The rows are grouped in 4 different ways at once. Each group adds its own fixed numbers to the row, and there is some noise. The rows also spread widely along 14 directions, which tell nothing about the answers.
In the rows, zero is written as 128.
Known rows, each followed by its group in each grouping:
136; 148; 148; 149; 147; 136; 166; 108; 144; 93; 109; 110; 159; 99; 122; 134; 106; 86; 142; 108; 167; 114; 91; 117; 65; 118 => (0) (1) kifur K_336
110; 149; 134; 162; 149; 133; 145; 95; 156; 139; 124; 143; 119; 134; 131; 131; 119; 107; 163; 140; 137; 119; 76; 136; 162; 84 => (3) (2) geri K_277
117; 130; 118; 162; 134; 136; 145; 172; 171; 127; 115; 115; 94; 141; 119; 127; 109; 168; 118; 106; 152; 88; 140; 87; 136; 80 => (4) (1) Gan K_277
130; 184; 141; 175; 100; 132; 148; 138; 134; 93; 138; 128; 111; 116; 156; 174; 112; 79; 107; 151; 143; 141; 175; 119; 118; 69 => (4) (0) geri K_336
96; 124; 179; 104; 122; 136; 117; 104; 130; 75; 111; 105; 110; 188; 129; 126; 128; 66; 106; 144; 158; 128; 146; 146; 159; 139 => (1) (2) kifur K_283
105; 161; 106; 135; 161; 120; 119; 138; 131; 109; 133; 148; 125; 139; 131; 127; 108; 137; 113; 131; 108; 125; 130; 101; 128; 95 => (2) (0) Muk K_283
141; 102; 180; 144; 64; 106; 166; 123; 118; 81; 103; 134; 168; 100; 134; 168; 116; 132; 108; 127; 184; 156; 148; 95; 137; 103 => (5) (2) Muk K_277
111; 102; 129; 122; 124; 128; 99; 115; 130; 104; 104; 131; 157; 138; 123; 128; 132; 119; 144; 123; 117; 106; 98; 127; 163; 135 => (0) (2) Gan K_283
100; 131; 128; 93; 138; 131; 130; 105; 145; 131; 114; 137; 128; 123; 142; 122; 128; 98; 143; 123; 134; 161; 133; 120; 149; 130 => (5) (1) kifur K_277
121; 123; 131; 109; 111; 134; 99; 125; 120; 93; 122; 135; 153; 111; 143; 151; 130; 99; 112; 119; 83; 113; 129; 100; 124; 166 => (1) (2) kifur K_283
144; 132; 130; 140; 93; 104; 120; 128; 89; 146; 150; 138; 119; 107; 86; 101; 161; 169; 127; 101; 141; 110; 130; 156; 157; 131 => (3) (1) Muk K_283
158; 184; 156; 123; 102; 173; 118; 113; 151; 124; 149; 112; 120; 77; 136; 132; 170; 116; 167; 126; 131; 125; 110; 152; 143; 118 => (2) (1) Gan K_336
128; 184; 129; 134; 151; 148; 83; 146; 146; 94; 131; 156; 144; 137; 137; 116; 133; 135; 105; 100; 142; 94; 134; 113; 120; 113 => (5) (0) kifur K_283
187; 137; 144; 165; 73; 125; 127; 103; 82; 135; 125; 126; 160; 85; 118; 133; 195; 138; 99; 62; 151; 86; 114; 180; 106; 197 => (2) (2) Muk K_283
171; 121; 118; 172; 90; 128; 64; 135; 131; 121; 126; 107; 115; 127; 145; 140; 134; 108; 135; 151; 103; 92; 143; 163; 142; 133 => (3) (2) kifur K_277
150; 156; 143; 137; 161; 148; 96; 101; 151; 131; 138; 116; 103; 161; 130; 114; 149; 140; 112; 125; 127; 102; 104; 158; 146; 151 => (0) (2) Muk K_277
167; 137; 196; 134; 133; 179; 99; 106; 197; 136; 122; 108; 121; 147; 147; 127; 141; 129; 127; 111; 150; 112; 102; 138; 146; 152 => (1) (0) kifur K_283
139; 148; 153; 146; 118; 135; 138; 89; 129; 124; 118; 135; 150; 101; 130; 130; 131; 83; 117; 94; 141; 134; 107; 132; 90; 154 => (5) (2) Muk K_283
136; 100; 116; 158; 91; 100; 105; 127; 100; 116; 117; 148; 172; 95; 106; 114; 115; 130; 106; 76; 153; 115; 138; 113; 92; 143 => (5) (1) geri K_277
118; 145; 150; 196; 97; 148; 124; 117; 163; 94; 75; 133; 168; 115; 144; 141; 97; 24; 108; 71; 200; 112; 137; 112; 65; 120 => (4) (2) geri K_277
122; 132; 126; 99; 130; 137; 113; 101; 126; 128; 140; 114; 119; 103; 122; 110; 130; 83; 156; 126; 95; 133; 110; 138; 115; 157 => (1) (1) kifur K_283
144; 193; 126; 97; 166; 138; 129; 99; 100; 95; 179; 144; 115; 117; 149; 157; 156; 154; 110; 178; 65; 144; 118; 136; 142; 133 => (1) (2) Muk K_283
138; 83; 134; 111; 101; 131; 102; 127; 119; 92; 112; 75; 127; 123; 123; 121; 127; 100; 131; 121; 120; 111; 131; 135; 107; 176 => (1) (0) Gan K_277
142; 136; 160; 137; 108; 133; 124; 120; 136; 96; 136; 153; 167; 99; 123; 136; 123; 150; 110; 104; 156; 127; 125; 93; 117; 122 => (1) (2) geri K_277
146; 152; 125; 107; 113; 132; 116; 145; 121; 122; 149; 133; 111; 101; 129; 130; 148; 177; 102; 115; 98; 121; 161; 107; 135; 145 => (5) (2) Muk K_283
144; 105; 96; 113; 165; 110; 71; 133; 145; 123; 142; 124; 112; 151; 109; 74; 88; 184; 164; 161; 129; 144; 142; 137; 136; 88 => (5) (1) kifur K_283
148; 115; 128; 106; 158; 126; 176; 95; 116; 111; 124; 92; 117; 134; 135; 146; 147; 160; 131; 141; 124; 130; 104; 149; 131; 155 => (2) (2) Gan K_336
87; 155; 133; 97; 134; 119; 94; 122; 118; 124; 148; 183; 139; 119; 107; 99; 104; 96; 84; 67; 104; 139; 157; 70; 106; 170 => (3) (2) kifur K_283
181; 132; 115; 200; 117; 155; 98; 97; 148; 150; 105; 105; 135; 116; 161; 158; 155; 91; 142; 116; 94; 76; 75; 179; 112; 159 => (2) (2) Gan K_283
131; 133; 105; 117; 129; 114; 115; 95; 98; 138; 134; 136; 135; 122; 145; 136; 165; 102; 134; 128; 106; 135; 120; 171; 142; 164 => (1) (0) kifur K_277
118; 117; 161; 131; 113; 126; 107; 103; 144; 92; 98; 119; 142; 145; 123; 108; 103; 81; 133; 129; 187; 154; 139; 138; 125; 113 => (5) (2) Muk K_277
156; 160; 188; 198; 109; 121; 114; 84; 120; 122; 145; 178; 156; 149; 142; 158; 125; 99; 51; 103; 171; 147; 138; 136; 115; 130 => (1) (0) geri K_277
123; 123; 130; 122; 74; 111; 104; 127; 115; 125; 139; 177; 154; 100; 121; 125; 134; 154; 132; 115; 147; 164; 173; 118; 179; 103 => (4) (2) geri K_283
114; 107; 114; 145; 114; 129; 135; 175; 160; 78; 65; 114; 156; 121; 148; 169; 97; 127; 100; 114; 132; 100; 162; 64; 111; 108 => (0) (2) Muk K_283
177; 104; 136; 151; 135; 74; 111; 75; 84; 155; 184; 149; 110; 155; 105; 114; 113; 190; 98; 158; 127; 185; 136; 168; 150; 134 => (4) (1) Muk K_277
148; 97; 157; 146; 98; 101; 159; 106; 112; 125; 125; 122; 131; 115; 99; 111; 110; 142; 120; 107; 197; 151; 152; 135; 107; 125 => (3) (2) geri K_277

New rows. What belongs after each?
84; 101; 113; 108; 120; 116; 176; 112; 166; 158; 75; 167; 172; 88; 152; 144; 104; 96; 152; 83; 169; 202; 153; 78; 134; 113 => (4) (1) kifur K_277
88; 160; 94; 86; 149; 122; 149; 129; 124; 134; 131; 143; 109; 94; 130; 125; 116; 111; 130; 124; 95; 169; 163; 93; 119; 125 => (3) (1) Muk K_283
102; 161; 175; 105; 123; 123; 183; 88; 115; 102; 171; 123; 86; 121; 123; 155; 118; 93; 155; 192; 104; 172; 110; 122; 174; 83 => (3) (2) Gan K_336
130; 90; 160; 91; 134; 147; 115; 130; 163; 121; 120; 46; 59; 168; 130; 116; 119; 110; 135; 143; 103; 107; 135; 133; 153; 176 => (3) (0) kifur K_336
115; 120; 120; 143; 147; 151; 100; 128; 172; 103; 66; 99; 150; 149; 145; 124; 124; 90; 162; 128; 148; 98; 98; 144; 143; 113 => (0) (0) Muk K_283
178; 109; 118; 201; 104; 111; 129; 137; 141; 130; 98; 135; 167; 108; 139; 148; 113; 161; 124; 106; 168; 121; 129; 131; 106; 97 => (4) (0) Muk K_283
108; 155; 102; 154; 154; 126; 133; 141; 142; 103; 108; 130; 121; 137; 146; 152; 99; 105; 106; 139; 114; 124; 144; 101; 111; 89 => (2) (1) Muk K_283
128; 102; 174; 163; 73; 111; 96; 111; 136; 124; 117; 135; 123; 153; 130; 138; 89; 76; 91; 128; 144; 168; 179; 117; 142; 120 => (2) (2) Muk K_283
158; 62; 122; 148; 107; 112; 164; 104; 132; 125; 103; 76; 120; 105; 142; 157; 100; 119; 153; 156; 127; 152; 123; 136; 116; 132 => (4) (1) geri K_277
152; 129; 65; 202; 149; 134; 78; 153; 154; 105; 73; 146; 191; 114; 160; 149; 116; 142; 112; 93; 134; 63; 112; 112; 84; 113 => (5) (1) geri K_277
152; 119; 153; 111; 89; 145; 111; 130; 135; 91; 126; 110; 151; 84; 151; 164; 144; 139; 140; 137; 97; 123; 105; 105; 160; 151 => (4) (0) Muk K_277
121; 169; 156; 142; 96; 140; 132; 155; 136; 84; 135; 119; 98; 120; 134; 154; 113; 100; 85; 134; 123; 112; 186; 89; 118; 101 => (0) (2) geri K_283
116; 100; 121; 127; 106; 111; 115; 128; 119; 149; 120; 124; 128; 130; 92; 80; 147; 142; 133; 66; 163; 101; 131; 146; 143; 152 => (5) (0) geri K_336
144; 102; 128; 108; 116; 94; 118; 123; 72; 90; 146; 117; 130; 140; 94; 107; 142; 190; 125; 146; 151; 133; 143; 162; 159; 118 => (2) (1) Gan K_283
126; 107; 122; 161; 78; 113; 131; 134; 137; 127; 86; 125; 163; 96; 108; 110; 125; 99; 157; 93; 205; 141; 155; 141; 113; 90 => (1) (1) Muk K_336
90; 121; 84; 118; 176; 118; 161; 142; 167; 165; 116; 125; 84; 155; 130; 117; 107; 146; 129; 108; 121; 134; 151; 98; 140; 113 => (4) (1) kifur K_336
90; 153; 148; 142; 106; 131; 108; 137; 153; 89; 138; 137; 135; 97; 114; 133; 61; 50; 127; 133; 101; 145; 137; 52; 92; 85 => (1) (1) Muk K_336
141; 110; 132; 120; 88; 124; 126; 137; 121; 120; 125; 77; 91; 125; 124; 126; 145; 108; 132; 136; 137; 123; 177; 156; 134; 141 => (1) (1) kifur K_336
117; 88; 164; 133; 97; 98; 207; 118; 129; 154; 100; 140; 130; 125; 104; 122; 123; 143; 99; 59; 202; 145; 153; 103; 121; 140 => (5) (2) kifur K_283
136; 156; 113; 113; 140; 114; 156; 78; 119; 182; 156; 163; 131; 88; 120; 113; 149; 126; 152; 107; 140; 190; 132; 156; 120; 132 => (1) (1) kifur K_336
150; 140; 157; 178; 99; 139; 138; 146; 165; 153; 118; 120; 99; 136; 110; 115; 135; 155; 117; 92; 203; 115; 166; 138; 142; 90 => (3) (1) Gan K_336
110; 117; 127; 97; 120; 146; 96; 103; 148; 119; 119; 77; 82; 145; 153; 118; 120; 51; 157; 161; 112; 159; 155; 159; 150; 149 => (4) (0) geri K_277
129; 129; 116; 120; 139; 107; 126; 96; 98; 136; 165; 142; 128; 109; 102; 109; 128; 125; 139; 117; 80; 113; 84; 130; 111; 157 => (1) (2) kifur K_283
130; 135; 127; 99; 119; 144; 104; 125; 129; 89; 112; 113; 150; 97; 156; 143; 133; 86; 139; 127; 99; 124; 125; 119; 113; 157 => (5) (0) kifur K_283
125; 175; 111; 120; 140; 146; 180; 98; 136; 138; 95; 134; 130; 98; 151; 130; 165; 100; 147; 100; 191; 156; 158; 170; 113; 125 => (3) (2) geri K_283
137; 81; 108; 163; 116; 115; 91; 142; 163; 123; 97; 100; 125; 132; 133; 128; 60; 102; 124; 132; 120; 146; 164; 98; 96; 118 => (4) (1) Muk K_336
118; 152; 187; 143; 86; 156; 102; 160; 169; 75; 122; 139; 136; 122; 126; 138; 101; 98; 97; 94; 150; 96; 151; 61; 125; 111 => (4) (2) kifur K_283
109; 147; 154; 101; 109; 116; 154; 100; 88; 84; 160; 140; 139; 94; 106; 130; 136; 120; 155; 162; 136; 155; 113; 135; 156; 89 => (1) (1) geri K_283
150; 129; 120; 90; 138; 91; 168; 94; 57; 131; 188; 138; 124; 92; 91; 115; 166; 197; 149; 142; 103; 134; 89; 158; 144; 141 => (1) (1) kifur K_283
133; 104; 124; 113; 127; 131; 98; 76; 119; 167; 123; 130; 143; 118; 139; 124; 169; 99; 141; 93; 85; 117; 71; 159; 159; 211 => (2) (1) kifur K_277
130; 110; 103; 139; 117; 127; 153; 135; 156; 151; 95; 128; 125; 111; 144; 146; 119; 132; 120; 104; 139; 150; 175; 106; 106; 123 => (1) (2) Gan K_283
115; 168; 103; 127; 94; 134; 104; 144; 153; 146; 114; 171; 134; 108; 144; 116; 156; 140; 138; 104; 183; 162; 213; 138; 172; 76 => (5) (2) geri K_336
102; 127; 106; 126; 158; 122; 158; 124; 122; 122; 105; 119; 128; 137; 111; 120; 146; 137; 123; 101; 133; 90; 97; 130; 128; 136 => (1) (1) Muk K_283
93; 136; 106; 120; 155; 96; 143; 129; 74; 76; 133; 134; 146; 140; 98; 111; 123; 111; 111; 108; 124; 88; 102; 123; 97; 135 => (1) (0) kifur K_283
135; 100; 90; 114; 94; 100; 143; 131; 114; 150; 147; 116; 107; 77; 115; 121; 137; 160; 205; 158; 85; 125; 106; 132; 166; 99 => (5) (2) kifur K_277
117; 137; 119; 106; 145; 146; 98; 111; 141; 112; 117; 150; 175; 116; 142; 128; 153; 134; 135; 102; 121; 120; 102; 125; 149; 150 => (1) (0) geri K_336
96; 103; 145; 134; 101; 126; 119; 134; 139; 104; 95; 133; 152; 126; 131; 145; 104; 68; 109; 101; 124; 117; 137; 85; 123; 137 => (1) (1) kifur K_283
137; 134; 125; 128; 112; 111; 187; 134; 109; 121; 139; 130; 136; 84; 139; 180; 146; 163; 116; 131; 92; 130; 120; 94; 136; 125 => (1) (0) Muk K_336
64; 154; 106; 92; 170; 115; 182; 129; 132; 157; 116; 174; 115; 139; 136; 142; 141; 134; 83; 79; 116; 140; 155; 80; 153; 140 => (0) (1) kifur K_283
135; 159; 126; 123; 103; 137; 123; 132; 124; 141; 142; 122; 112; 111; 121; 114; 186; 148; 147; 117; 141; 113; 136; 168; 174; 119 => (1) (0) Muk K_336
132; 95; 133; 154; 88; 137; 115; 132; 180; 147; 102; 108; 118; 112; 124; 112; 107; 115; 182; 123; 150; 123; 119; 120; 146; 89 => (5) (2) Gan K_277
137; 114; 102; 97; 85; 125; 92; 152; 115; 104; 112; 132; 180; 72; 125; 123; 158; 158; 159; 101; 135; 127; 155; 124; 145; 134 => (0) (0) Gan K_336
161; 81; 147; 173; 26; 108; 148; 166; 144; 161; 122; 108; 114; 69; 107; 138; 130; 178; 156; 112; 150; 120; 151; 101; 167; 84 => (2) (1) Muk K_277
148; 60; 126; 136; 96; 100; 119; 130; 142; 155; 123; 149; 149; 111; 106; 113; 102; 199; 129; 102; 146; 154; 157; 97; 141; 121 => (1) (2) geri K_283
132; 185; 171; 127; 80; 168; 86; 139; 143; 52; 113; 139; 173; 98; 135; 134; 159; 95; 137; 114; 188; 105; 143; 130; 145; 97 => (0) (2) Gan K_277
138; 147; 157; 117; 142; 127; 139; 129; 123; 78; 136; 132; 146; 129; 135; 150; 125; 155; 110; 135; 141; 122; 124; 107; 140; 118 => (3) (0) kifur K_336
126; 136; 157; 104; 113; 134; 147; 108; 126; 98; 137; 127; 149; 89; 104; 111; 130; 127; 147; 114; 173; 151; 129; 123; 118; 118 => (1) (1) geri K_336
112; 106; 162; 68; 127; 125; 119; 85; 139; 137; 136; 154; 156; 110; 126; 109; 114; 133; 125; 98; 138; 203; 142; 97; 145; 166 => (5) (0) geri K_336
124; 111; 124; 135; 100; 129; 120; 138; 137; 128; 99; 97; 102; 144; 133; 124; 148; 119; 123; 119; 160; 122; 166; 153; 163; 130 => (4) (1) Muk K_277
110; 131; 136; 139; 116; 130; 150; 127; 116; 77; 105; 114; 143; 114; 140; 164; 126; 87; 114; 128; 126; 105; 110; 105; 117; 122 => (5) (1) Gan K_277
141; 88; 146; 136; 104; 118; 156; 127; 137; 96; 88; 115; 180; 101; 115; 140; 126; 154; 154; 115; 191; 131; 115; 121; 138; 100 => (0) (1) Gan K_336
135; 183; 107; 123; 115; 125; 134; 121; 118; 137; 142; 168; 138; 84; 139; 127; 163; 138; 144; 112; 152; 145; 154; 143; 135; 104 => (5) (2) kifur K_277
148; 56; 160; 69; 66; 139; 94; 123; 129; 96; 98; 94; 173; 77; 138; 132; 127; 109; 141; 93; 113; 142; 137; 100; 124; 217 => (4) (0) kifur K_283
127; 102; 157; 92; 159; 115; 168; 92; 113; 127; 128; 137; 140; 141; 103; 107; 144; 196; 93; 81; 169; 136; 110; 124; 136; 172 => (5) (1) geri K_283
